There are 2 nested groupings, the coarsest first. Each group lies inside one group of the grouping before and may be the whole of it. The rows also spread widely along 4 directions, which tell nothing about the answers.
Some rows, each with its group in each grouping after it:
[ -5  49 -15  15   5  11  49   2   3 -14 -10  28  13] -> Q48 Q27
[-20  33 -38  31   1  23   6  13  26 -45 -15 -14 -18] -> Q475 Q263
[-48  21 -26 -19  12 -19  24 -23   4 -12 -27  46  29] -> Q757 Q479
[ 36   1 -10   5 -49 -51  28 -39  31  22   0  18  59] -> Q516 Q139
[ -9  41 -57  27  21  56   4  40  15  -8 -21 -23 -14] -> Q125 Q19
[ 13 -10 -55  12   3   6 -25   5   8 -39  -2 -34  11] -> Q475 Q745
[  4   8 -29 -28  -2 -13 -14  -4   3 -19 -10  31  64] -> Q757 Q855
[-38  50  -9 -11  -6 -26  16 -13  -1   3  10  22   1] -> Q48 Q903
[ 37   1 -16  -1 -29  -3 -19  10  26  14   0 -14  36] -> Q125 Q274
[-61  -5   2  23   2   5   8 -20  45  32 -40   2 -27] -> Q516 Q208
[-34  22 -16  18  -9  27  -8   8  24  20 -25  13 -14] -> Q125 Q13
[-65 -22 -33 -16  20 -15 -44 -16 -18  12 -17  25  13] -> Q757 Q334
[  0  47  11 -17 -35 -39  38   1  57  18 -16  36  24] -> Q48 Q536
[-36  25 -48  33  17  72  23  33   1   6 -10 -24 -30] -> Q125 Q457
[-30  19 -60  27  -5  17  11  -9 -22 -26  18 -34 -22] -> Q475 Q338
[  7 -17 -45   8  -5 -12   1  -3  -7  10  -2  -1  16] -> Q516 Q426
[ 38   4 -46 -24   0 -38  19  10   2 -43  -5  12  77] -> Q757 Q544
[-48  38  10 -18  -5 -31 -13 -18  13  18  -1  37  -4] -> Q48 Q903
[-14   7  13  -1  20  40   2  51  72   0 -51   9 -41] -> Q48 Q536
[-50  10 -30 -13  35  13   4   0  11 -16 -33  32   4] -> Q757 Q479
[ -3  37 -46  17 -10 -12  29 -21  18 -36  -6  -9  19] -> Q475 Q745
[-30  11 -40  24  11  51  -5  31  -8  -3  -8 -12 -22] -> Q125 Q13
[-38  13 -31  -8  30  14  -6   3  -9 -24 -20  23  20] -> Q757 Q855
[-38  -3 -23   9  -7 -20   7 -17  19  35 -20  27  -7] -> Q516 Q426
[ 24   4 -75  18   3  30  16  10 -23 -57  17 -57   6] -> Q475 Q338

New rows. What belongs after each?
[-57  19  -8 -22 -20 -39 -31 -29   1  16  -1  59  38] -> Q757 Q855
[-30 -10 -24  34   4   1  26 -16  19  27 -16  -2  -4] -> Q516 Q139
[-27  50 -20  30  35  50  60  20   8 -26 -37  13 -26] -> Q48 Q27
[-53  -2 -32  24  15  11 -32  -7  24 -10 -26 -11 -39] -> Q475 Q745
[-11  25 -32  21  12  36  15  15  18  12 -10 -27  -8] -> Q125 Q274
[ 39  34 -14 -12 -67 -44  16 -22  27  25  12  13  72] -> Q125 Q274
[-32  10  -7  16  -2  45 -27  24  51  11 -49  15 -28] -> Q125 Q13
[-60  41 -13  16 -23  18  11   2  29  44 -24  24 -13] -> Q125 Q457
[-42  12 -31 -13  25 -22   7   6  14 -14 -31  29   7] -> Q757 Q544
[ 12  62 -28   2 -10 -12  78  10   6 -23  19  -4  20] -> Q48 Q536
[-36  -5 -12  27   2  -9  29 -19  33  30 -24  10  -9] -> Q516 Q139
[-20  38 -22  20   8  51  18  24  32  -4 -39   3 -17] -> Q125 Q13
[ 10  46 -37  26  -4  15  36   5  24 -60 -14 -13   5] -> Q475 Q263
[ 31  57 -29   2 -33   0  50  -2  15 -13  -6  15  50] -> Q125 Q13
[-45  -3 -15 -17  23 -15 -19  13  40  -4 -52  37   2] -> Q757 Q544
[ -7  33 -23  20  24  39  42  27  13 -26 -28  13  -5] -> Q48 Q27
[ -9  31 -29  11  -7  41  17  20  15  13 -16  -4   1] -> Q125 Q457
[-24  42 -31  29 -20 -10  14 -10  20 -35   0   3  -4] -> Q475 Q263
[  0  59 -53  18 -15  31  59   9  -5  -3  -1 -11  23] -> Q125 Q457
[-14   3 -32   7 -21  33 -29  24   7  24   1 -10   5] -> Q125 Q457
[-46  10 -34 -30 -25 -63   0 -46 -22   1  27  44  65] -> Q757 Q479
[ -7  58 -22  12  -8  22  37  15  32  -4 -35  17   3] -> Q125 Q13
[-35  24 -34 -22 -15 -41  -8 -30 -26  -5  16  40  59] -> Q757 Q855
[-36  50 -38  19  -5  41  33   7  11  20 -12  -4 -12] -> Q125 Q457
[ 25   6 -47 -15  17  11   4  14 -21 -47   0  -3  61] -> Q757 Q855
[-36  -6 -42  -9  14 -33 -18   0 -22 -14   7  12  27] -> Q757 Q544
[-21  10 -26  12 -37 -49  31 -49  -2  24  23  -2  36] -> Q516 Q208
[-44  -4 -25 -12  35  21 -29  12  -2 -14 -24  23  14] -> Q757 Q855
[-42  17 -19 -11   6  -9  -5  -7  -2  -8 -11  37  33] -> Q757 Q855
[-46  26 -13 -16   0 -31 -11 -22  -1   1 -13  47  35] -> Q757 Q855
[-44  27 -30  22  -9  19  -3   5 -11  20   3   7 -17] -> Q125 Q13
[  5  23 -34  14  -1  22  16  11   8  11   5 -23  14] -> Q125 Q274
[-28   8 -36 -23 -14 -69  -5 -25 -10  -6  15  35  57] -> Q757 Q544
[-61  -4 -22 -23   3 -31 -19 -26   3  17 -20  46  28] -> Q757 Q334
[ 21  16 -53  21 -22  -6 -10   5  -7 -50  23 -18  29] -> Q475 Q263
[-13  42  -5 -13 -67 -27  -7 -21  33  49  -5  37  37] -> Q125 Q457
[-31 -21 -10  13 -12 -15  -1 -25  39  28 -18   3   6] -> Q516 Q208
[-14  29 -40  16 -12  33  15  14   6  11  -7  -8  11] -> Q125 Q457
[-52   3 -50 -18  12 -32  -4 -31 -45  -3  16  19  32] -> Q757 Q334
[-15  14 -42 -17 -19 -73   7 -21 -24 -13  26  26  64] -> Q757 Q544
[  3 -16 -10 -21  21  31 -39  22  33 -29 -52  28  33] -> Q757 Q855
[-11  13 -15   5  -9  -1 -10  -7  69 -23 -54  10   3] -> Q475 Q745
[-17  -6 -12   9  37  51  -6  56  24  -8 -14 -21 -42] -> Q48 Q536
[  3  33 -40 -36 -29 -74  38 -52 -16  -6   8  52  96] -> Q757 Q334
[-58 -17 -27 -20  17 -16 -33 -12  -5   9 -28  37  13] -> Q757 Q334
[-33   2 -44  12 -30  14 -32   8 -22  34  34  -9  12] -> Q125 Q457
[-45  23 -22  -7  25  11  10  -6  -4 -18 -26  26  16] -> Q757 Q855
[-28  27  -6  19  23  34  25  21  30  -9 -36  23 -21] -> Q48 Q27
[-26  21 -11  20 -22  -6 -22  -3  41 -21 -20  13 -11] -> Q475 Q263
[ 14  32 -10 -16  15  11  13  22  15 -28 -24   1  10] -> Q48 Q903
[ -1  -3 -55 -19  17 -12  -1  -6 -29 -25  -8   9  52] -> Q757 Q334
